All groups share one centre, and each spreads out both ways along 11 directions, with some noise.
In the rows, zero is written as 128.
Known rows, each followed by its group:
[119 128 151 139 119  69 132 171 139 145  99 115 150 107 116 146]
(0)
[159  92 134 154 133 155  98 122 138 134 105  97 103 121 153 173]
(1)
[107 183  25 121 124 166 205 114 111 165 159 194  70 116 195  97]
(0)
[108 113 118 181  95 152 112  87 150 101  98 149 101 170 177 173]
(3)
[145 120  89 132  85 154 183 146 128 142 121 184 122 139 146  37]
(1)
[142 145 128 161 112 172 136 206 106 149 106 169 136 117 131  87]
(3)
[ 81  83 114 115 129 111 132  67 118 156 157  86 122 103 126 159]
(2)
[ 85 133 123 154 119 155 151 150 125  97  58 171 100 123 125 190]
(3)
[134 152 117 135 105 132 101 148 149 150 127 145 136 148 137  96]
(2)
[106 117 129 175 122 110 147 168  64 176  93 160 208 169 128 168]
(1)
[ 89 128 113 124 108  99 127 112 158 132 147 149 141 101 160 141]
(1)
[ 80 113 106 116 132 128 104  90  95 122 182 146  99  91 141 167]
(3)
[125 114 118 167 104 160 135 102 115 164 122  85 103  82 135 159]
(1)
[100 111 132 133  91 145 147 137 121 126  81 110 109 103 133 169]
(1)
[139 101 148 148 104  89 126 123 149 131 155 104 138 144 183 133]
(2)
[109 181  92 125 131 149  99 131 156 106 105 144  90 171 124  49]
(2)
[ 80 114 122 110 109  89 104 113 141 143  94 112 182 143 149 155]
(2)
[ 67 173 152 202  90 141 186 106 126  99  95 127 131 145 159 189]
(1)
[ 94 111 102 138 110 141 138  73 132 124 138 115 185 105 191  99]
(3)
[114 103 135 121 104 148 139 126 129 115 104 130 134  79 160 142]
(0)
[ 94 106 128 145 127 109 127 108 138 168 111  83 170  89 130 177]
(0)
[181 110 156 160 161  93  95 122 154 142 148  71 136 160 152 164]
(0)
[ 98 150 134 108 165 113 148 133  78 139 164 113 172 131 174 182]
(1)
[ 89  91 130 221  69 185  97  80 156 125 103  65 110 142 185 129]
(0)
[130 120 145 119 161 111 151 143 122 128  94 104 156 114 126 174]
(1)
[132 136 139 148 123  89 162 156 151  79 127 137  90 154 135 101]
(2)
[114 153  87 155 108 137 134 111 167 155 118 161 108 178 148 110]
(3)
[131 109 120 176 112 108 141 121 133 134 123 142 135 159 138 133]
(3)
[154 110 106  92 127 124 127 130 164 150 168 168 107 110 175 136]
(3)
[155 111  95 185  87 197 152 108 137 139 113 142  83 112 140  92]
(1)
[107  99 133 123 116 127 124  94 126 106 137 102 143 109 186 143]
(3)
[126 102 145 134 130 147 164 119 108 131 119 110 157 120 118 117]
(0)
[109 138  97 153 139 136 150  87 124 153 148 121 120 169 153 150]
(0)
[142 111 133 146 166 120 111 128 123  91 141 127  76 112 120 163]
(3)
[122 102 134 142 124 126 137 104 137 103 116 114 137 119 166 150]
(3)
[136  96 132 125 165 140 103  98 128 118 107 107 145 119 161 200]
(1)
[108 144 116 200 106 120 147 150 150 160  51 119 109 132 156 191]
(0)
[110  82 128 154 113  96 168 121 126 138  78 128 163 152 131 157]
(2)
[144 153 125 138 101 169 146 166 113 153 103 166 159 125 167 122]
(2)
[123 105 141 133  86 125 106 151 116 106 124 202 154 133 138 126]
(0)
[ 98 117 120 178 140 134 109 108 107 121 116 123 141 105  93 126]
(0)
[ 99 117 110  88 134 121 137  54 102 139 140 104 199 125 167 151]
(1)
[124 134 120 143 167 120 150 121 130 106 114 122 129 126 135 147]
(2)
[ 42 139 116 129 105  90 158 133 131  89  81 146  91 166 104  99]
(2)
[111 140 161 133  97 109 132 153 130 121 131 100 102 133 147 138]
(2)
[ 61 159 116  82 113 145 225 127 106 116 122 124 108 138 141 103]
(0)
[134 136 127  96 117 150 116 150 170 166 114 145 104 117 174 188]
(3)
[128 122 110 137 148 172 161 126 137  95 109 169  93  88 151 168]
(2)
[ 71 123 138 185 114 155 110 122  31 115 158  92 158  92 134 102]
(3)
[118 140 127 132  90 139 165 155 103 151 115 120 130  88 157 121]
(0)
[ 88 140 110  97 153 121 144  94  98 138 178 115 161 113 174 154]
(1)
[147  55  94 145 114 149 141 113 185 110  85 172  99 171 152  83]
(2)

New rows. What belongs after each?
[109 143 106 101 120 121 145 125 166 117 134 153  98 138 158 104]
(3)
[106 165 146 157 146  83 144 157 119 146 176  96 122 127 143 146]
(1)
[185 108 116 110 165 123 156 215 128 150 164 185 136 117 176  95]
(1)
[132 143 111 183 149  94 121 146 169 139  78 124 102 141 147 204]
(0)
[126 131 143 143  87 122 121 145 134 159 134 132 101 161 161 165]
(3)
[161  94 118 120 133 169 100 119 108 114 109 114 111 151 172 129]
(1)
[ 96 139 113  71  69 105 126 128 188 143 141 160 109 136 189 134]
(3)
[ 88  84 136 106  70 133  82 120 106 102 143 188 183  61 139 141]
(0)
[172  92  93 199 187 145 196  88 113  88 174 139  94 132 166 122]
(2)
[186 108 122 191 162 129  78 137 154 120 160 125 103 141 130  99]
(3)
[120 143 100 156 128 185 140  90 105 124 139 133  68 146 155 158]
(3)
[163 115 154 235  86 157 165 130 132 155 112 126 173 168 186 182]
(1)
[120 106 123 159 124 109 106 118 129 159 135 104 158 100 131 142]
(0)
[148 109 136 140 140 142 132 132 136 113 121 114 122 103 143 128]
(0)
[118 124 119 107 107  97 184 122 117 158 162 139 121 137 139 140]
(3)
[145 132 112 159 131 152 153 139 109 147 122 157 168 117 160 136]
(2)
[165 115  98 171 143 138 147 105 183 118  97 158  95 183 152 153]
(3)
[176 107 138 122 152 118 102  71 209  81 118  96 150 146 190 155]
(1)
[ 47 165  98 145 117 169 168 125 124 113  44 175 128 125 118 146]
(3)
[173 147  96 164 114 162 165 131 168 190 107 131 131 188 161 113]
(3)
[140  78 136 174 104 157 105  97 149 148 132  84 148 111 177 137]
(0)
[ 98 138 112 173 115 149 163 140  90 157 144 154 131 117 149 145]
(1)
[136 124 129 130  86  95 185 128 124 133 159 112 120 166 163  89]
(3)
[124 138 128 202 107 156 130 111  94 118 183 126  99 111 175 165]
(2)
[115 125 134 151 153  92 130 111 116 135 119 113 183 160 125 160]
(1)
[144 106 132 149 119 145 169 119 143 151 111 123 155  89 150 167]
(1)
[123 155 106 162 158 103 139 126 162  64 142 172 118 151 173  97]
(2)
[159  82 156 190 103 146 158 134 113  93  85 114 145 141 175 159]
(3)
[ 98 142 111 184  89 141 126 171 112 141 128 141  44 136  94  78]
(1)
[192 125  99 199 143 180 112 139 148 103  97 168  67 123 188 161]
(0)
[125 124 140 119 154  73 113 161 175 133  60 105 134 147  72 125]
(2)
[102 145 124 159 130 146 151 150 119  88 115 167 104 149 165 146]
(1)
[175 112 152 129 152 112 130 114 143 106 112 103 192 192 180 131]
(1)
[113 135 108 112 128 115 172  64 145 140 149  91  97 154 156 164]
(3)
[129 124 121 135 144 150 141 119 141 103 104 136  84 122 153 178]
(3)
[156 131 100 113 194 116 164 128 100 140 134 131 160 140 113  95]
(1)
[145 126 132 155  95 139 184 168 117 140 122 190 170 108 187 142]
(2)
[169 102 129 173 158 150 148 108 133  87  83  69  89 180 160 129]
(2)
[132  99 128 130 189 166 183  62 109 149 169  33 150 154 119 101]
(0)
[108 181  55 102 192  77 157 109 128 188 176 106 114  75 113 110]
(0)
[ 96  89 120 150 146 193 177 105 175  53  32 157 107 150 147 166]
(0)
[115 156 135 104 140 139 134 130 169 116  96  92 126 106 162 137]
(3)
[145 107 103  82 124 161 197 108 173  82  33 146 113  84 117 117]
(1)
[150 106 111 150 114 108 114 140 142 180 122 153 187 139 141 115]
(2)
[116 112 142 195 106 113 118 141 150 103  94 125  94 163 117 145]
(2)
[101 147 121 175 147  71 126 152 151 133  63 142 125 145 103 196]
(0)
[146 138 140 117 128 133 167 153 115 140 121 106 119 112 165 162]
(0)
[159 132 160 150 127 150 122 150 130 138 117  77 103 117 138 173]
(2)
[188 160 104 136 146 154 145 151  88 142 160 128  85  82 158 120]
(0)
[ 85 174 144 179 118 141 169 135 135  73  92 116  81 149 140 155]
(1)
[126 150 183 105 107 126 107 182 125 139 133  59 111  93 156 146]
(3)
[ 87 129 105 131 139 139 131  83 122 126 147 102 117 104 144 143]
(0)
[103 108 113 138  90 149 167 109 129 173 136 100 160 106 157  80]
(0)
[ 80 124 111 172 102 121 129 112 145 134 118 124 130 142 130  93]
(0)
[100  43 101 125  95 122 118  77 151 153  61  94 132 187 135 122]
(2)
[125 110 100 145 112 119 168  98 127  87 151 143 109 152 165  88]
(3)
